All groups share one centre, and each spreads out both ways along 13 directions, with some noise.
Some rows, each with its group after it:
[-31   2  -4  27  20  14 -21  26  -3 -11 -11  15 -36 -20  -1   7  27  -7
 -10  20] : K135
[-26 -27  12  10 -20   9  -3 -11 -11  15  41   6   3   4 -45 -33  20 -15
  11   9] : K703
[ -3 -20  -3   4 -15  17  18  -1  -4 -61 -13 -20  -3  -5  -6  10  12  26
  21  -1] : K123
[-16 -13  11  11 -23  18  18   3   2 -40  -3 -22  -4  -2   4  17  -4 -12
  -8  39] : K608
[  1 -18  20 -20 -12  -6  36  -4  -7  12   3 -36  48  -2  15 -25 -12  -9
  14   6] : K608
[  2 -32   3  15 -13  12  12   1  -1  -4  41   0   3   2  -7  20  29 -13
 -32  16] : K135
[ -6 -19 -31  16   5  24   4   5  13 -41  -4  15   2   0 -15  13   5  13
  -9 -15] : K608
[-48   4  -7  17  27  24   2  13   0  -6  -7 -27   8  -5  -3  15   8 -40
  12  29] : K135
[ -8 -11  17 -51 -29 -40   0  23  31   0   6 -17  11  -8   0 -22   7  20
  34 -15] : K123
[ 11   3 -14  47  14   9 -24   3 -15 -14  14   7  13  27   0  20 -20 -16
  -8  10] : K123
[ 24 -20  -7   7 -41  14   4 -32  30 -20  36  19  15 -18 -21   3 -14 -30
 -12  53] : K389
[  5  -8  21 -16 -14 -39  -2  15 -10  16  -5 -14   9   2 -17  -9  19  15
  27 -16] : K703
[ -4   7  -4   8  16  -1 -23   5 -23   9  54  11  16  20  -2 -21  12  -7
   8 -28] : K703
[ 17   8 -10 -19  -8  -3  17 -16  14  11  22   3  17 -24  29  20   4 -20
  -9  14] : K703
[ 36 -49   0  10  -4 -18 -22  13  -2 -23  36  22  16  -2  -6  15  16   6
 -24  22] : K703
[-22  -9   6 -32 -26 -20  18 -29 -12  25   8 -11   1  24 -13   2  -6   8
  26  -9] : K608
[ -6  19   4 -20   6   5   1 -20  -4  -9  14 -30  -2  -4  -4  58  30 -26
   8   6] : K608
[ -1   1   5  -2  14  11 -10  -4 -37 -42 -12   4  21 -12  44  30  -4   6
   0 -22] : K135
[ 45 -43  21 -44  -6  12   3 -56   0  -4   8  -4  37 -34 -25  -5  23  10
   8 -25] : K135
[ -3 -15   5 -14 -20  37  25 -52 -11 -14 -25   6  31 -35  18  -6 -23   1
  17 -16] : K389
[-13 -31  -5 -45  -4   5   9 -31  13 -12 -29   1  26 -35   0  18  -2   2
  19  -5] : K135
[-23 -24   1 -31  -3 -20  -2  26  -4 -36  33 -21  23  23 -13  32  16  -6
  -7   1] : K389
[  4  10  36   1  12  32  15 -15 -34  -9  36 -43  19   6  32  -9   8 -28
 -11  12] : K135
[-12   2 -11   5  -6 -31 -26  16 -13  22  34  32  38  12  11 -44 -34  -5
  27  -2] : K703
[ -7 -41   6  11  -7   3  -1   7  -1  -5  10   3   7   1  -8  40  16 -10
 -28  12] : K389
[ 27  -6 -12 -10 -18   9  37 -32  -3 -26  30 -14  12  -1  10  18   8   2
   3  21] : K123
[-41  10   0 -38 -28 -32  -2  -9 -11  14 -24  20 -11 -27  26  16   0  16
  42 -11] : K608
[-17 -46   7 -22   2  -4   7  -6  -6  13   6  10  40  -7  20   8 -13 -12
 -21   5] : K123
[ 19 -24 -15  11 -24  11  -7 -32  -4 -36   1  25  -5 -26 -29  43  30  13
  14  -9] : K389
[ 13 -29   0   4  -5  26  -2 -27   7 -37   3   2  13 -14 -12  26   3  -7
 -12   6] : K135
[ 24 -23   8  -1  -5  15  11 -21  -6 -19  24 -22  29   3 -23   0  15  -1
   6 -10] : K608
[ 11 -21   6 -21   0 -39   8   0 -26  31  -1  15   3 -10  15  24  19  11
 -11   7] : K123
[ 10 -25   1  36 -23 -23  -5  -1  -9  23  14   6  21  18   1  54 -11 -23
 -13  23] : K608
[  1 -11 -13  40   5  32   0  -4   1 -29 -43  11  -8 -15  10   9  -8  21
   7 -18] : K389
[ 42 -21  -6  -8  24  -8 -34  -9  37  18  31   9 -11 -20 -23  14  41  -8
  -6  23] : K389
[ -2 -13   2  26   0  24  -9 -13 -12 -13 -26  13   4 -30 -18  24  17  -5
   4 -14] : K703
[-45 -23  23  21   5  -7 -28  26 -39 -21 -29  -4 -11  15 -37   8   8  -2
   5  12] : K123
[ -4  50 -30  48  -7  16  10  15  14 -14  -4 -10 -16  12  -6  13   3  -1
  25 -19] : K389
[ 17  35 -53  21  -7 -20 -21  15  55  -3  -6  34  -8 -13  -3  21 -20  -6
  20  10] : K389
[ 25  24  -5  23 -23   4   5  -5   0 -15 -18   9  15 -35 -16   2   7  -2
  20 -12] : K703
[-20 -10  22   4  -9 -14   9 -15 -34  39  13 -14  -2 -30  23  24  40 -20
  35  39] : K135
[ 33  -8 -13  47  21  14 -20   0  -1 -11 -22  13   7   2  26   4 -29  14
   5  -1] : K703
[ 15  34  -8   1  20   2 -20  16 -10   3 -23  41  -4 -39  34  -5  10  20
  -9 -51] : K703
[ 16 -22 -16  14  -9  -8   2   3  24  11  36   3  25  12 -21  43  10 -26
 -32   5] : K135
[-10 -10  23  11  17 -10 -44  22  22  47  16   5 -13   2   1  -4   6 -28
 -14  13] : K123
[ 13   4  -9   8  -8  -5  26  29   8 -32 -30 -23  19  -2   0 -20 -13  20
  15  -5] : K608
[ 23  49  25 -31  -2 -12 -12 -25 -20   5  28 -15 -11 -14  21  -6   6 -18
  17  30] : K389
[ -1  13  22  11  -8 -11 -10   6 -13 -19 -25 -25   5 -12  37  62 -12 -25
   2  35] : K608
[-12  16  55 -36 -30  13  19 -24 -22   2  30 -44  12  23 -11  -8   7 -19
 -12 -28] : K389
[ -2  -3  13 -19 -26 -12  16  14   7   1  20   3 -11  -3 -15 -37  24  19
  -1 -16] : K389
[  8 -23  -6  31 -33   0  36  21  11 -21   4 -18  43   7   5  -3 -29 -16
 -13  36] : K608
[-24 -28  20  15  18  -1   8   8 -44  42  -4   2  25   0   1 -12  -1 -23
 -21  16] : K123
[-15   0  25   5 -15  20  30  13  18   8  14 -54  17  35 -15 -25   2 -12
 -11 -29] : K389
[ -5 -63  17 -15   4 -19  25  16 -21 -11   3 -22  16  20  32   4  -5  13
 -20  43] : K123
[ 17 -17  -6  17  29  28 -10   7  15 -28  12 -13 -13  12 -24  40  29  -9
 -43   1] : K608
[-17   4   0  20   3  -1 -11  17  21  10  10 -21  -6   5   7  16   9 -20
  19  20] : K123
[ -6  25  13  -1   5  19 -11 -15  -6  -6   6 -16   2   8  10 -21 -20 -14
  16   2] : K703
[ 29   9   5  30 -41 -18  31 -12 -10  28  -5  -5  28 -31   3   4   2 -15
  23  27] : K608
[ -2  30  -5 -16  -2   4   4  -5  12   3  45  -4 -35  18   8   0  19   1
 -11  -7] : K703
[-22  11 -21 -25  -2  -3 -14  11  21 -39  27  10 -16  -9  -4  51  30 -11
 -11  -3] : K608
[ -6  -1 -12   2  -3 -15 -13   9 -11  -6 -27  46  -9 -32  45  33  -5  16
  -6 -10] : K135
[-36  25   7 -18  19   4  14  18 -31  -1   8 -14 -12  -4  39  10  25  -3
  -7  -5] : K389
[ 41   0  17   1  10 -22 -39 -10 -12  -8   0  -6  15  -5 -11  40   9  -9
  12   3] : K135
[-24 -15 -14   8   7  32  23 -33 -16  -6   5 -24  22 -12 -22  10  30  -5
  43 -17] : K135
[-36 -31 -14  23   6   4  22  13 -15  25   7  -6  47 -12   1  25  20 -31
   2  -3] : K123
[ 28 -46   6   0   5 -41 -25  14   0  18  26   8   4  14  -1  22  26  18
  -4   5] : K123
[-48  -5  -4 -50  14  13  13   4  -3 -25 -28  -7   8 -29   4 -14  12   8
  18 -19] : K135
[ 20 -23 -13 -16  -2  23  31 -41  -4   5   5   3  61 -19  14   1  -8   1
   6 -45] : K135
[-22  16 -12  13  -6  30 -15  -3  -6 -27  11  32 -25 -11 -20  -8  18   9
   0 -34] : K703
[  5  -7 -41  29  -5   3 -25   6  18  -3  16  56 -14   7 -18   3  -1  20
 -13 -32] : K608
[ 13   4  -8  35  18   6  -2  -3  -3  12   3 -26  26   7  14 -11  -6  -3
  48  -5] : K123
[ 13  38  -5   4  14  11 -10 -14  18   0   5 -14 -26  12  38  38 -15 -19
  -9  22] : K703
[-41 -40  -6   9  17  12   6  20 -22  21   0  28  17  -7  10 -37  11  19
  -2 -43] : K703
[-16  20  11   6  -7  25  29  -4   3  10   2 -26 -19  -4  13   1  15 -13
  -5   7] : K389
[ 26 -36  -1   0 -10 -42  30  31 -13  20  31   2   9   3  19  23  39  21
 -32   8] : K123

New rows, each followed by its group:
[ -2  12  31  -6   8 -14  -5   7 -17  12  25 -44  34  -7  36  48  17 -51
   0  29] : K608
[-12 -38  -1 -26  -2 -30 -34 -22  14  26  24  10  12  -6 -11  52  15 -22
  17  23] : K123
[-21 -25  38 -55  10   6 -15 -41  -4  28  -3  -9   4   9  42  17 -27 -12
 -18  -4] : K608
[ 15   1 -11 -20  24 -56 -15  36   9  30  30 -10   3  -4   0  12  42   0
  19  18] : K389
[ 11 -11   1 -25 -24   2  38 -14  16   2  22 -23  30  29  32  25 -21  -4
 -26 -21] : K135
[ -2 -28  30  26 -14 -18  21  14 -27  22  12 -37  21   8   4  23  19 -26
  -1  43] : K608
[ 34  -9   4  20 -12   3  -2  10  -4 -35  23   1  21  22  11  10 -15   3
 -27  -8] : K135
[ 21 -25  32 -20 -34 -61  -1  33 -28  15  39  18  -9   9  38  29  29  24
 -41  -4] : K135
[ 22   8  -9  28  -1   9  -7  -7  13   7 -26  23   0 -36  21  24 -11 -16
 -11  21] : K703
[  2 -32 -36  40  33  28  14   5  11  22 -13  22  16  18  -6 -12 -17  10
 -28 -29] : K608
[  7 -30 -15  -4 -11   3   0 -11  19 -26  25  -3  16  27 -21  47  -4 -12
 -24   2] : K608
[ -5  17   7  15   2  26  -8  21  16 -52 -21 -23 -16  -1   8   4   1  11
   6 -21] : K123
[-38   9  18 -24  -9 -30 -11  23 -15  26   5  -4  39   7 -17   7   1 -31
   4 -22] : K123
[-11   9   6 -27 -11 -29 -19   1  -4   7 -17  15 -18  -3  -1 -19  -2  30
  35 -29] : K703
[ -9  58 -29 -15  15   0  -6  14  19 -11  32   2  27   8  27 -25 -39 -30
  12   2] : K389
[-11 -15  30  -2   1   5 -38   7 -28 -59  -2 -16   1  21 -32 -12   0  15
  22 -17] : K703
[ 41  15 -22  29  -2 -16 -28 -22  -1  17   2  16  33  -3 -20  32  -5  -4
  34 -35] : K389
[-28 -27  23 -16 -11   4  10  -3  -4 -28 -40 -34  -5   0 -17  16   7  13
  21  -8] : K703
[  0  58   2  18  -3  -3 -14  23  -7 -11  13  13 -12  -7  47  18 -17 -30
 -22  25] : K135
[ 38  11 -20  53 -39 -19   1   1  -1  -9  11   9  48 -11 -41  -1  -8 -17
  42  18] : K703
[ -9 -12 -11   0  -3  40  30 -26  -6 -20  43 -15  38  -9 -18   7  25 -28
  -6  -5] : K135
[ 13  41 -31 -14  22 -11  -4  27  37  16  12  10  -4   9   1 -16  -2   5
 -11 -36] : K608
[ 36 -33   3  10   1  10 -13  26  24 -48  21   2  27   2  -5   7  -1   0
 -41   2] : K608
[ 21   4  34  18   5   1 -11 -17 -21   8  16 -42 -12  25  22  43  12 -15
  -2  16] : K135
[ 22 -20  39 -22 -14 -42 -10  31 -14  -6  18 -16 -11  23  -1  -9  22  32
  -9  -9] : K135
[ 26 -21  17   5 -40  16  23 -22  21 -20  10  -6  11 -17   2   4 -12 -18
 -24  43] : K608
[  3   3 -32 -10 -14 -13 -15  -3  19  -5  -7  53 -10 -28   1  17   8  21
   3 -28] : K608
[  9   5 -18  43   0  21  15  24   8 -39 -13 -10  -4   2 -14   2   3   5
  -6  10] : K608
[ -8  -1 -32  52   4  14  -1  -6 -19  27  -4  51  -2 -27  -7  34  17 -18
 -18   5] : K123
[-23 -53  12  -8 -22 -16   7   4 -17  -4 -25   1  28   4  25   8 -27  13
   9   3] : K608
[ 14  34  40 -26   3   7 -20 -19   1   6   8 -13 -27 -11  21 -23   0  -1
   2  -1] : K608
[-17 -18  -4 -15  34  17 -12  22  12  12  17  25  -6 -17  17 -30  25   9
 -30 -28] : K608
[ 15 -23 -13  24   5   6 -22   0   7 -20  27   5  19  22   4  20 -18 -10
 -10   9] : K123
[  3 -55  -6  11 -26  13  31 -10   0 -26 -29  -1  34 -31 -16   6   4  14
  16   1] : K703
[ 34  32  13  40 -47   1  13 -31 -13  21  23  -1  15  -7   2 -12 -24 -35
  17  43] : K389
[-15   4   4  20  13   8 -59 -12 -27 -35 -14   3   7  20 -41  41 -11 -15
  25 -14] : K123
[-34 -19   5   1   3 -22  -4  27 -28   4   5 -19  30  23 -15   9  14   1
  21 -28] : K703
[-14 -31  22  19  17  11 -54  -2 -23 -23  -4   6  -4  13 -46  19   8 -12
  -3  -2] : K123
[-13  19 -34   2 -33 -14  17  11   8 -46  31   6  31   1  14   6 -34 -24
  21  54] : K389
[-11 -25  10  -1  10   3  13 -17 -33  22  30 -17  14  -8   0  33  53 -16
   9  -4] : K135
[  8 -21  23   4  -8 -31 -10   1 -12  28 -10 -20  12  -3 -27  33  26  -5
  22   7] : K703
[-35 -11  -1  -8  20  12   5  17 -13  18  41   1  14  12  28  -8  10 -16
 -22 -13] : K703
[ 28   2 -10  24  30  15 -14 -16  -9 -21  -4 -24   8   3  20  61  16   3
  13 -19] : K123
[ -4  54  -7  11  -1  -7 -17  10  -4  -6   0 -15   7   6 -12  39  11 -20
  24 -32] : K123
[ -2 -14  -6 -34 -20  -2  22 -16  28  -1  23   3 -40  -5   0  28  36  20
 -14   1] : K703
[ -8 -46  27 -15 -31 -31   3  16 -15   3   3   9  26 -31  22  -6  12   9
   9  16] : K608
[  7  63   6 -19   2  -8 -31   2  -4 -13  -2  12 -28  -2  15 -17 -11  16
  23 -33] : K703
[ 40  10   8  16  -6   5 -25 -35 -31  -3  30  27  11 -16  -2   1   4 -12
   3   8] : K389
[-22  11  -7   0 -19 -19  -1   6 -33  -5 -20  44  -3  -2  -8   2 -28   0
 -17   8] : K123
[ -1  23  -8 -55 -35 -30   7 -21   5 -29  17  -6  20  11   7  25 -29  -4
  21   5] : K123
[ 14 -45  -9   1 -10   5 -22  -5  15 -37  42  19  29   9  -8  40   2 -11
 -32  -5] : K608
[-46 -23   7  -9  -9   9  23   4 -14  -3  18 -27   6  16 -28   9  35  -5
   9 -19] : K703
[ 40 -24  10 -17  -4 -21 -21  -4  13 -27  14  -7   4  16  13  -8 -10  35
  16  -6] : K123
[ 15   1 -11 -42  -4  -5  19 -20  18 -25  13 -17  10  10  44   4 -26  18
  16   4] : K703
[-27  17 -19  26 -16   0   9  19   1   2  16  19 -17 -18  -1   1  18 -17
   6  26] : K135
[  4  47 -26   4 -39  -6  26   8  18 -28  18   0  13 -30  -5  -4   8 -13
  33  10] : K608
[ -5   2  -4 -35  26  11  -6   5  -1 -28  39   5   6 -14  25 -30   5  -7
 -13  25] : K389
[ 31   9 -32  77 -16   4  27   3   6  18 -11  -3  28  -5 -17  13  -1  -7
  26   1] : K703
[ 34  -9  -5  24  13 -17  12  -1  -1  27  -7 -29  27  10  23  31  -6  -3
  15   7] : K703
[ 21   4   0  15  -5  12   6 -14 -17  -4  49  -1  22  -4  -8 -22  13 -18
   6  20] : K389
[ -2 -30   0  30 -40 -21  16  25 -10 -24   3   6  19 -25  -4  26  20  -5
   7  35] : K608
[-11  21  14 -56 -16 -21  14 -18 -10  -8   6 -34  21 -16   9   4  13  -4
  47 -11] : K608
[-21 -24   1  26 -18  -8  25   8 -10  16 -40  -9  13   4  29  29 -33 -13
  -7  35] : K608
[ 28   7  -5 -15 -18  -9  16  21  24 -34  18 -12   7  -9   5  30  38  20
 -10 -46] : K123
[ 24 -19 -43 -12 -14   2  10 -13  37  -6  36  30  19  -9 -34  28  18  -4
 -24 -19] : K608
[ 30  27  20   9   3   2   0 -41   1  31  14 -59  18  20   1  38  -9 -41
  32  23] : K135
[-29  -6 -10  20  -5 -11  15  27  -9   9 -10  -3  -6  16  30   9  -3  15
  10 -12] : K135
[-14 -28  11 -49   1  13  12 -26  31   6 -40 -10   1 -29   7 -12 -11   8
   6   0] : K135
[-14 -10   2 -15 -33 -40  15  -6  -9  21  11 -14  13   8  -9  49  10 -13
  15  19] : K608
